The same things were measured in two ways. Each way mixes the same 9 hidden numbers, adds some noise and spreads widely along 6 directions of its own, which tell nothing about the thing.
Some things both ways: the first way, then the second way.
[ 2.74  0.61  2.35 -2.76 -1.14  3.07  0.05  1.71  0.04 -3.06  1.56 -0.03
 -2.51 -0.64 -2.10 -1.23 -0.74 -3.09]
[-3.86 -3.19 -0.91  0.41  0.98 -0.93  1.78 -0.53 -1.31 -1.17 -1.19 -2.27
  0.65 -0.13 -2.31  1.56  2.34  1.54  0.43]

[-1.12  0.58  3.22  1.71 -2.16  1.05 -2.53  0.34 -1.25 -3.38 -1.51  4.50
  0.39  2.13 -4.05  0.59 -2.75 -0.74]
[ 1.31  0.42 -1.76  0.23  0.50 -0.59 -0.78  1.38 -0.94  1.47 -2.35  3.48
  0.43  1.75 -0.62  1.53 -0.55  2.44 -0.25]

[-6.35 -1.80  0.10  6.90  1.71 -0.97 -0.71  1.58 -1.92  1.32 -1.66  0.34
  2.59  1.73 -1.46  1.31 -0.59  1.89]
[ 0.04 -3.72 -0.31 -1.25  2.43 -3.02 -2.36 -1.74  1.35 -2.11 -3.56  0.10
 -1.89 -0.79  0.19 -2.26  1.75  2.47  2.12]

[-1.92  0.50 -0.79 -0.80  2.97  0.90 -0.52  1.32  0.86 -0.71  1.01 -1.32
 -2.90  2.01 -0.90 -1.95  1.29  0.38]
[ 0.14 -1.13 -1.17  0.57 -0.74 -1.56  0.20  1.35  1.49  0.59 -0.57  0.75
 -0.67  1.00 -0.67  3.03 -1.49 -0.15 -1.38]

[-4.10 -2.48  0.30  2.83  3.22 -0.81  0.45 -1.06 -1.43  0.50  0.30  0.47
  0.71  0.30 -1.16 -0.94 -1.71  2.62]
[-1.34 -1.56 -0.20 -1.37  1.60  1.78 -4.74  0.92  4.37  3.96 -1.32 -0.76
 -0.86  0.26 -7.28  2.39 -0.40  1.72  1.91]

[ 0.31  2.13  1.78 -0.37 -1.11  1.69 -3.81 -1.55 -0.80 -0.81 -0.13  0.71
 -0.14  1.93 -3.14 -0.30 -0.60 -1.26]
[-0.31  3.62 -1.32 -0.20 -0.66  2.05 -1.12  0.76  2.20  4.12  3.09 -1.97
  3.27  2.91 -2.85  0.14  1.63 -1.09 -0.88]

[ 3.49  1.35 -0.43 -1.12  1.68 -0.87 -1.20 -0.85 -1.24  0.49  1.48 -4.33
 -2.90  1.50 -0.93 -2.17  0.48  0.17]
[ 2.08 -0.82 -1.13 -0.47  0.66 -2.62 -1.01  2.07  0.23 -2.63 -2.05 -0.82
  0.46  1.76  1.68 -0.55 -1.36 -0.04 -3.48]

[-1.02  2.20  0.59 -1.78  1.05  1.78 -3.50  1.57  0.56 -2.14 -0.32  1.36
 -2.76  3.38 -3.07 -1.66  1.69 -0.90]
[ 1.92 -3.30 -3.28  0.48  4.61  2.60 -1.66  1.67  5.68 -3.39  0.53 -1.14
 -2.88  1.93  0.16  0.92 -0.86 -1.75  0.99]

[ 1.73  4.23  3.57  0.16  0.18 -2.84 -0.57  2.14 -0.03 -1.44 -4.70 -1.13
 -1.31  1.06 -0.72 -3.75 -1.02 -0.82]
[ 1.34  2.28 -0.56 -0.14 -1.21 -0.62 -2.09 -1.02  2.93  0.40  3.36 -0.37
 -0.05  1.38 -0.29 -0.32  2.29 -2.65 -0.91]

[ 1.75 -0.37  0.29 -3.38 -0.27  1.90  0.86 -0.49 -0.75 -3.04 -1.33  1.12
 -0.46  0.23  1.96 -2.02 -1.92 -0.61]
[ 0.12 -2.36 -2.20 -1.08  2.73 -3.41 -0.01  1.21  0.63 -1.27 -2.84 -1.81
 -0.10  1.67 -1.07 -1.21 -0.19  4.15 -1.19]

[ 0.07 -4.57  2.02  3.58  0.63 -0.03  0.84 -1.58 -1.28  0.93  1.79  0.26
  1.98 -2.30  1.16  0.37 -0.80 -0.99]
[ 3.48  1.63  2.36 -0.47  1.30  6.03 -3.31  0.82 -0.44  0.56  1.55  1.20
  0.56 -0.17 -2.04  1.95 -0.56 -1.65 -0.17]

[-4.39 -1.28 -1.14 -0.59  7.39 -1.33 -1.03  1.45  3.27 -1.03 -0.28 -1.18
 -0.98  3.80  1.40 -2.36  2.35  1.88]
[-0.30 -4.74 -0.97  0.36  0.33 -2.00 -3.20  2.02  0.67  0.88 -6.14  0.43
 -0.23 -0.73 -1.92  1.61 -1.13  1.22 -1.06]

[-0.55 -0.55  2.63 -0.86 -0.06  1.17 -1.67  0.17  0.65 -1.62 -2.40  1.15
  3.60  0.42  2.14 -0.74 -1.03 -2.52]
[ 1.26 -0.06  2.88 -2.50  0.89  0.13 -2.84  2.33 -1.55  2.17 -3.67  0.67
  2.62  0.08 -5.29  0.88 -2.34  4.89 -0.62]

[ 1.18  1.42 -2.36 -1.43  2.15  1.18 -1.42 -1.57 -0.92  1.51  0.38 -1.93
 -0.54 -0.10  0.85  0.91  1.26  0.36]
[-0.89 -2.60 -5.43  1.55 -0.42  1.89  0.74 -1.50 -0.46 -0.93 -1.05  2.69
  1.13  2.07  0.94  2.11  3.93  0.05  0.35]

[ 4.04  1.83  0.63  0.83  0.54 -1.25  1.35 -3.56 -0.65  2.59 -0.14 -6.22
 -0.43 -4.15  0.39 -2.69 -1.80 -2.22]
[ 2.15 -1.92  0.14 -2.67 -1.31 -4.80 -3.72 -1.92 -0.59 -3.30 -1.93  2.42
 -0.40  0.13  3.14 -1.94  2.02  1.35 -2.77]

[ 0.55  0.25 -1.01  6.28 -1.56  0.46 -1.26 -2.21 -3.84  5.03 -0.92 -4.41
  4.64 -3.91 -0.44  1.52 -0.15 -3.36]
[ 2.04  2.24  1.56 -2.43 -0.93  1.82 -3.38 -0.63  1.39 -0.45  2.48  0.15
  1.96  0.66 -2.01  0.67  1.27 -0.44  0.40]

[-1.96 -0.06 -0.78  1.26  1.40  0.60  2.42 -1.83 -0.55  0.93  1.11  0.19
 -1.67  0.42 -0.34 -0.81 -2.86  2.21]
[-0.24  3.24 -2.33 -0.24 -2.24  1.11  0.06  0.45  3.01  1.44 -0.71  2.23
 -1.05  0.89 -1.37  3.84 -0.31  1.15  1.80]

[ 0.35 -1.02 -0.98 -1.08  4.57 -2.40  3.12  0.60 -0.07  0.55  0.53  0.03
 -2.83  2.49  2.69 -3.06 -0.85  3.64]
[ 0.73  2.59 -1.54  1.58 -3.70  0.70  1.20  2.38  0.63  3.11 -0.37  1.29
  2.08  1.36 -1.10  4.30 -1.98 -0.53 -2.06]

[-3.80 -0.25  0.34  0.85  0.46  2.74  2.03 -1.92  2.44  0.35  1.63  2.70
 -3.56 -1.55  1.11 -1.37  0.15  0.11]
[ 0.37 -0.59  0.52 -1.49 -0.65 -1.78 -1.15 -3.59 -0.83 -2.27 -0.01  0.15
  0.08 -1.14  0.14 -0.80  4.31  2.10  2.62]

[-3.02 -1.89 -1.84  4.58  2.02 -0.80  3.29 -0.93 -2.89  4.10  0.46 -1.83
  1.45 -1.07  1.88 -0.06 -1.66  2.77]
[ 2.95 -1.03 -0.46 -2.14  0.69 -2.48 -0.78 -0.49  1.16 -2.63 -2.15  3.99
 -2.48  0.25  1.76  0.55 -2.02  4.23  1.20]

[-0.65  0.08 -1.09  3.18  0.60 -2.19 -1.08  1.01 -1.39  0.27 -1.95 -2.44
  0.38  1.88  1.88  0.53  0.24  1.41]
[ 1.00 -0.08 -1.20  2.30 -2.72 -1.40 -0.48  1.09 -1.92 -0.94 -4.08  2.55
  0.68  0.38 -0.51  1.11  0.99  0.26 -1.48]

[ 1.47 -0.90  1.65  1.10  2.37 -2.03  1.09  0.54 -2.90  2.32  0.01  1.81
  0.11  0.79 -0.73 -2.84 -1.25  0.69]
[ 0.58 -3.73 -0.78 -1.09  0.84 -1.01 -1.60  1.33  0.89  0.35 -3.70 -0.60
  2.15  0.54 -0.94 -0.26 -0.51  2.25  0.46]

[ 1.80  1.34  0.69  0.69  0.20 -0.17 -1.40 -0.83 -1.48  0.69  1.19 -2.89
 -1.43  0.02 -1.28  0.70 -0.67  0.65]
[-2.15 -0.82  0.55 -1.05 -0.40 -1.88 -0.04 -1.48 -3.63 -1.88 -2.62 -0.23
  2.24  0.29 -1.18 -0.46  3.44  2.70 -1.51]

[-1.85 -2.01  1.90  3.12  0.32 -0.49  0.70 -0.36 -0.50  0.02  1.43  1.47
 -1.12  1.52 -1.29 -1.77 -1.55  0.61]
[ 2.44  0.41  0.20  0.03  0.38 -0.42 -1.79  0.78  2.00 -0.94  0.03 -2.03
 -0.38 -0.14  0.41 -0.97 -0.21 -1.14 -0.81]

[-2.04  2.36  0.55  0.10  2.89 -1.11 -0.38  0.83  1.66 -0.43 -0.23 -2.45
 -2.37  3.54 -0.65 -0.81 -1.03  2.77]
[-4.03  0.16 -0.31 -0.19 -0.57 -0.63 -1.34  2.11  5.24  3.74 -3.40 -0.38
 -0.01  1.02 -5.61  1.50 -1.69  0.90  1.76]

[-1.34  2.04 -1.11  2.25 -0.25  1.15 -0.99  0.44  0.63  0.49  0.93 -1.00
 -2.61  1.54 -0.92  1.22  1.22 -0.14]
[ 1.47 -0.30 -0.89 -0.33 -0.74 -2.11  0.95 -0.98 -2.13 -6.85 -3.44  2.15
 -1.04 -0.57  4.21 -0.05  1.78  1.34  0.84]

[ 0.09 -0.14  0.27  3.07 -0.18  0.14  0.33  0.41 -2.08  1.28 -1.78 -4.92
  1.92 -2.12  1.42 -1.24  0.29 -1.88]
[ 2.93  1.98  0.63  0.95 -0.25  1.03 -1.17  0.43 -0.06  0.00 -0.34  2.96
 -1.80 -0.77 -1.22  2.15 -0.68  0.55  1.38]

[-3.21  2.03  0.32 -1.02  1.32  3.50 -3.07  1.16  2.31  1.29  0.56 -0.11
 -0.54  2.48  2.02 -0.04  3.84 -0.70]
[ 1.84 -2.23  2.71 -2.27  2.28 -0.85  0.01  3.05  1.47  0.82 -1.32  1.79
  2.40  2.52 -3.29 -0.32 -5.13  3.36  0.43]

Other things, the second way, with their names:
<530>: [ 0.50  0.92 -1.35  0.51 -0.56  1.81 -1.67 -0.15  0.76  2.96  0.16  4.39
  0.16  1.22 -2.86  2.42  1.01  1.12  1.61]
<377>: [ 2.90 -0.25  0.52 -0.13  3.17  2.13 -0.55 -0.83  0.46 -6.30 -1.90 -3.26
 -1.32 -0.99 -0.82 -2.59  2.12  1.25  3.08]
<37>: [-1.92 -4.77 -0.72  0.45  2.12 -4.04 -1.97 -0.48  1.44 -0.43 -4.66 -3.06
 -0.56 -0.40 -3.32 -2.23  2.68  1.98  0.81]
<467>: [-1.98  0.38 -0.73 -1.40  0.33 -1.29 -0.21 -1.71 -0.25  1.16  0.95 -4.11
  4.77  2.54 -2.65 -4.10  4.56  1.19 -1.48]
<418>: [ 1.71 -1.19 -2.19  1.43  2.64  1.24 -1.02 -1.46  1.03 -2.45 -1.88  2.36
 -3.09 -0.14  0.71 -0.63  1.97  0.32  2.73]
<369>: [ 1.85 -1.28 -0.74 -2.32  1.29  3.34 -3.23  3.07  4.21 -1.46 -2.24  1.45
  0.07  1.13 -2.15  3.00 -3.07  0.32  2.29]
<559>: [ 0.12  1.38  1.20 -2.20 -1.17 -1.15 -0.23 -2.47  0.49 -3.72  0.31 -0.16
  0.60 -0.16  0.86 -1.39  2.60  1.39  2.02]
<397>: [-1.86  2.06 -0.80  0.62 -3.13 -0.97  2.73 -0.39 -2.62  1.59  0.13  3.37
  1.00  1.04 -1.09  3.87  0.06  2.26 -0.99]
<486>: [-2.71 -5.32 -2.67  0.15  2.08 -1.06 -0.15 -1.80  2.51  1.39  0.60 -1.74
 -0.46  1.08 -2.19  0.56  2.82  1.09  1.33]
<63>: [ 0.34 -1.56  1.19  0.77  1.26  2.58 -2.00  0.73  2.21 -2.62 -3.17  3.07
 -1.57 -0.57 -2.50  0.74 -1.28 -1.23  2.60]
<515>: [-0.01  0.76  0.86 -0.32  0.56  1.68 -3.79 -0.06  0.88  0.62 -3.52  1.46
 -1.80 -0.92 -5.62  1.28  0.78  2.51  3.00]
<5>: [ 2.63 -1.92  1.13  0.00  0.80  0.15  0.07  3.02 -0.40  1.56 -0.59  1.64
  0.30  0.87 -2.30  3.43 -4.98  2.07 -1.92]
<23>: [ 1.79 -1.33  0.25  0.55 -2.17 -1.97  1.18  0.39 -0.20  3.95  0.04  3.83
  3.86  2.19  0.37  0.00 -1.17  1.04 -0.04]
<47>: [ 0.34 -5.44 -1.59  0.57  2.07 -2.66  0.35  1.15  1.44  0.48 -1.84  0.04
  0.76  2.15 -0.16 -0.70 -0.96  1.12 -0.87]
<178>: [-2.41 -2.92 -1.83  0.26  1.19 -1.32 -1.45 -2.75  0.36  1.92 -1.86 -1.29
  1.41  0.51 -2.57 -3.06  5.96  1.37  2.41]
<555>: [-1.78  1.53  0.74 -1.25 -1.92  4.83 -3.16 -0.28  1.77  2.16 -1.26  2.70
  1.98  0.17 -4.96  2.89  1.65 -0.11  4.06]
<241>: [-0.19 -2.97 -1.00  0.51  2.44 -0.27 -0.26 -0.21 -0.01 -0.45 -2.47  4.71
 -2.04  0.97 -1.43  1.87 -0.69  2.41  1.97]
<146>: [-2.55 -4.42 -1.84  0.77 -0.86 -1.92 -1.41  0.53  2.60  0.60 -4.18 -0.78
 -0.03 -0.11 -1.92  1.68  0.44  0.37  0.30]
<419>: [-1.17  3.15  0.92 -3.75 -1.33 -1.75 -0.09 -0.40 -2.25 -4.16 -2.96 -2.55
  1.99 -0.07 -0.22 -0.78  2.17  3.90 -0.66]
<557>: [ 0.66  0.58 -3.78  1.29  1.04  1.66  0.93 -2.25 -0.98 -2.60  3.87  1.21
 -0.42  2.63  3.04  0.45  3.92 -2.30 -2.56]
<238>: [-1.39 -2.89  1.05 -2.31  1.65 -6.56 -0.93 -1.60  2.31 -1.83 -2.47 -5.00
  0.33  0.30 -2.87 -5.05  2.22  3.85  0.54]
<127>: [-1.16 -2.07 -2.60 -0.01  1.38  2.40 -1.93 -1.96  3.07 -2.70 -1.67  0.69
 -2.00 -0.42 -0.57  0.39  3.78 -0.34  4.68]
<257>: [ 4.17  1.40  0.25 -1.28  2.63  1.45 -2.23  0.19  2.83 -1.72  1.02 -0.02
 -1.36  1.04 -1.38 -1.07 -0.86  1.44  1.58]
<209>: [ 1.57 -1.49 -1.80  1.46 -0.44 -2.28  1.34  2.24  1.59  3.40 -0.24  3.39
  1.71  3.24 -0.79  1.44 -3.01  0.99 -1.85]
<135>: [ 0.33 -7.08 -1.57 -0.28  2.62 -0.44 -1.64 -1.53  2.64  0.84 -1.02  0.14
 -0.09  0.36 -1.17 -0.69  1.68  1.54  2.02]
<236>: [ 3.00 -2.54 -1.51  1.81  1.96 -1.13  0.24  1.91  2.83  2.78  1.60  1.63
  1.01  3.61  0.11 -0.92 -2.68 -1.60 -2.19]
<551>: [-0.12 -1.14 -0.63 -0.72  0.43 -0.95  1.64 -0.15 -1.86 -2.23  1.63 -2.04
  1.99  1.39  1.72  0.04  1.20 -0.55 -3.15]
<245>: [-1.60 -1.48 -2.59 -0.59  2.16 -0.69 -1.23  1.03  6.22  0.81  0.43 -0.87
 -1.16  3.02 -2.77  0.05 -0.61 -0.10  0.95]
<406>: [-2.98 -0.40 -0.69 -0.59 -2.83 -2.91 -0.77 -1.69 -2.15 -1.64 -2.73 -4.39
  2.29 -1.41 -1.00 -0.90  5.60  1.26 -0.90]
<394>: [ 2.46 -2.07 -1.58  0.32  2.58 -1.12 -1.31 -2.74  0.31 -1.63  1.07  0.02
 -0.89  0.93  0.61 -2.90  3.89  0.65  1.03]
<251>: [ 0.35 -2.32 -2.13  1.82  2.90  3.27 -0.42 -0.38  2.57  1.25  0.77  3.36
 -0.13  2.53 -1.94  0.12  0.49 -1.46  2.34]
<66>: [ 2.51 -4.26  0.47 -1.24  0.74 -3.62 -2.40  1.49  1.33 -0.55  0.44  0.97
  0.87  1.69  0.21  0.07 -1.93  0.16 -2.93]
<380>: [ 1.70 -4.04 -1.21 -0.52  1.77 -1.25 -1.89 -0.83  1.72 -2.13  1.33 -3.13
  0.28  0.26  0.54 -1.35  2.76 -1.10 -0.04]
<187>: [-1.43 -4.49 -2.11  0.28  1.02 -6.72 -0.32 -2.10  2.35 -1.21 -1.57 -0.69
 -2.68 -0.14  1.45 -1.73  2.58  1.16 -0.34]
<290>: [ 0.10  0.33  0.39  1.58  2.59  4.19  0.21 -0.49 -1.81 -1.15 -2.43 -2.47
 -0.43 -1.42 -3.55 -0.22  2.75  1.40  3.67]
<155>: [-1.67  0.19 -1.43 -1.08 -0.69 -0.01  0.67 -3.29  1.36 -0.36  4.34  0.79
  0.77  2.04  0.83  0.51  2.94 -1.54 -1.02]
<462>: [ 0.63 -1.65  0.57 -0.81  1.44  0.02 -0.51  2.91  1.04 -1.41 -2.53  0.82
  0.88  1.56 -1.95  0.85 -3.18  1.36 -0.22]
<439>: [ 1.46  2.79  0.09 -1.93 -1.80 -2.98  1.18 -3.13 -4.19 -4.17  0.18 -0.58
  2.08  0.62  3.27 -2.79  4.12  2.37 -1.36]
<161>: [ 0.85 -2.28 -0.37 -1.13  0.34 -0.68 -1.25  2.12 -1.40  1.50 -3.36  3.95
  0.30  1.11 -1.96  3.54 -3.14  3.41 -2.68]
<213>: [ 3.52 -2.83  1.18 -1.12  2.17 -2.77 -2.68  1.23  2.80 -2.13 -0.40  5.87
 -3.45  1.30  0.38  0.86 -4.49  0.80 -0.20]
<153>: [ 0.22 -2.29 -1.58  0.64  2.33  0.41 -1.02 -0.45 -2.15 -0.49 -1.98 -1.58
  2.06  1.27 -1.92 -1.74  3.46  1.52 -0.58]
<219>: [ 3.66 -1.90  1.17 -2.17  1.25  0.56 -4.31  2.68  3.81  2.29 -0.59  2.06
  0.01  1.05 -2.00  1.43 -4.56  0.56 -1.65]
<6>: [ 3.70  0.69  0.95  1.58 -0.07  1.81 -1.59  2.58  1.23  4.74  1.27  3.42
  2.36  2.30 -1.83  0.27 -2.41 -2.43 -1.85]
<510>: [ 2.42  1.55  1.93 -2.35 -1.47 -2.58  1.17  2.29 -1.96  2.62  1.75  1.42
  3.97  2.50  0.21  1.45 -3.96  2.24 -4.87]
<276>: [-2.22  1.15  0.34 -1.02 -2.91 -1.52 -1.11 -0.53 -0.29  0.75 -0.96  0.18
  1.82  0.06 -1.93  1.14  2.66  0.66  0.15]
<139>: [ 3.75 -0.52  2.26 -0.74  3.29  3.39 -2.07  2.06  1.39 -1.48  0.14 -0.18
  0.79  1.17 -3.77 -0.30 -2.10  0.82  1.67]
<262>: [ 0.75  2.97  1.65 -0.98 -1.20 -0.70 -0.21 -0.69  2.72  0.08  1.86 -1.01
 -0.41  0.02 -1.44  0.25 -0.24  0.27  1.29]
<420>: [ 2.82  0.40 -2.80 -1.62 -1.33  1.70 -1.47  1.49  3.37  1.23  1.84 -0.37
  2.08  2.29  1.99  1.92 -1.10 -0.72 -2.24]
<261>: [-0.48  0.92  2.10  0.18 -0.76  2.64 -2.49  0.55  0.99 -0.16 -0.80 -0.31
  0.74 -0.65 -4.72  1.65  0.73 -1.28  1.58]
<198>: [ 0.15 -1.22 -2.61  0.40  0.65 -1.17  0.44 -2.47  0.77 -0.20  1.92  2.02
 -0.14  2.12  2.10 -0.90  2.93 -0.38 -0.66]

Some of these things the first way, each followed by its name:
[ 0.26 -0.54 -1.38  2.36  1.04 -0.80  0.83  0.40 -4.45  3.68  0.14 -2.01
  0.50  0.23  1.19 -0.94  0.07  1.56]	<209>
[ 0.91  0.82  2.01 -0.34  0.69 -1.18 -0.48  1.38 -0.88  0.48 -1.55  1.80
 -2.06  1.10  2.56 -2.70  1.90  0.91]	<139>
[ 1.77 -0.11 -0.25 -0.66  1.13  2.11 -2.19 -1.25 -1.53  0.77  0.92 -5.00
  2.61 -1.34 -0.48  0.63 -0.41 -2.68]	<161>
[-0.46  0.21  0.21  2.15  1.09 -0.78  2.30  1.63 -0.32 -0.43 -2.61 -2.11
 -0.95 -2.21  2.08 -1.79  0.62 -0.25]	<213>
[-0.59 -0.83  1.24  3.42 -0.24 -0.84  0.29 -0.90 -1.70 -0.50 -2.54 -1.75
  2.30 -1.71  1.02  0.00 -2.54 -0.14]	<515>
[ 1.42 -0.27  0.00  0.32 -0.31  1.39 -0.62 -1.24 -1.57 -1.25  1.08  0.20
 -2.51 -0.55 -1.40  1.02 -0.41  0.51]	<557>
[-0.68  2.04  0.64  0.65  1.82 -0.29  0.57  1.76  0.63 -0.16 -1.72 -0.90
 -0.79 -0.05  1.08 -0.40 -0.09  1.00]	<155>
[ 6.45 -1.05  1.25 -1.69 -2.97  2.83 -0.42 -2.80 -2.46 -1.05 -0.30 -1.98
  2.35 -4.08  2.68 -0.19 -1.08 -4.04]	<153>
[-1.36  1.66 -1.79  0.71  2.88 -1.40  1.55 -1.53 -1.40  4.51  1.67 -5.60
 -3.43  1.03  3.12 -2.80  0.71  4.70]	<238>
[ 0.30  1.87  0.33  0.41 -0.09  0.10  0.73 -0.87  0.06  0.55 -1.09 -0.56
 -1.36  0.52  2.32 -0.64 -0.56  1.11]	<439>
[-0.27 -0.19 -0.97 -1.36 -0.11  3.74 -1.36 -4.03  1.31  0.21  1.69 -0.96
 -0.32 -0.41  3.96  1.56  0.52  0.16]	<467>
[-0.23 -0.80 -0.56  1.75 -1.39  3.75 -0.04 -0.21 -0.99 -1.08 -0.33 -1.90
  1.44 -3.32  0.60  1.88 -0.08 -2.52]	<241>
[-2.38  0.48  3.53  1.65 -0.91  1.72 -2.63  2.40 -0.87  0.12 -2.10  1.85
  2.96 -0.03 -1.76 -1.56  0.13 -3.84]	<135>
[ 0.50 -0.64  0.18 -2.50  3.89  0.94  1.60 -0.27  0.25  1.67  2.90 -0.51
 -3.18  0.83  1.10 -3.08  0.76  1.58]	<510>
[ 1.46  2.20 -0.30 -3.22  0.37  3.59  0.92 -2.03  1.35  0.19  3.64 -3.17
 -4.74 -1.36 -0.24 -1.00 -0.05 -0.46]	<397>
[ 0.28  1.55  3.32  2.00 -1.96  1.75 -1.39 -1.64  1.44 -0.28 -0.99  2.34
  1.20 -1.69 -1.73  1.37 -2.03 -3.25]	<555>
[ 1.48 -0.05  0.66  2.52  0.58 -1.46  0.43  1.34 -2.97  0.84 -3.17 -1.20
  1.79 -1.12  2.88  0.23  0.52  0.99]	<251>
[-0.34  1.56  0.69 -0.80  1.68  0.95 -3.08  2.56 -0.02 -0.74  0.49 -0.30
 -1.77  3.13 -2.42 -0.49  2.05 -1.03]	<551>
[-2.20  1.91  4.03  2.09 -1.68  0.86 -1.79  2.20  0.11  1.50 -1.08  3.53
  0.61  1.99 -0.59 -1.01  0.20 -1.51]	<23>
[ 3.17  4.34  4.45 -3.12 -1.78  1.21 -4.30  2.14 -0.04 -0.94 -2.10 -2.65
  0.33  2.02 -0.63 -3.49  1.47 -4.43]	<236>
[ 0.20  2.71  1.36 -0.56 -0.92  1.76 -2.54  0.13 -0.48  0.56 -2.50 -2.58
  0.43 -1.10  1.20 -2.10  2.14 -2.29]	<394>
[ 0.26  0.63  1.06 -4.31  2.59  2.89 -1.77  1.17  1.39 -0.23  1.53 -2.61
 -1.39  0.86  0.68 -3.75  2.58 -2.67]	<5>
[-1.16 -0.70  4.04  3.85 -0.22 -1.77 -2.69  1.03 -1.46  0.66 -0.76  1.12
  1.10  2.94 -0.55 -0.56  0.33  0.56]	<6>
[ 0.72 -0.13  2.35  4.97 -1.50 -1.20 -0.25 -0.59 -2.14  1.83  1.85 -1.36
 -1.53 -0.31 -2.23  0.35 -1.26 -0.09]	<261>
[-2.96  0.22  0.52  0.73  0.49  1.50 -2.37  0.68  0.57 -1.42 -0.43 -1.45
 -0.58  2.13 -0.39 -1.24  0.82 -0.36]	<37>
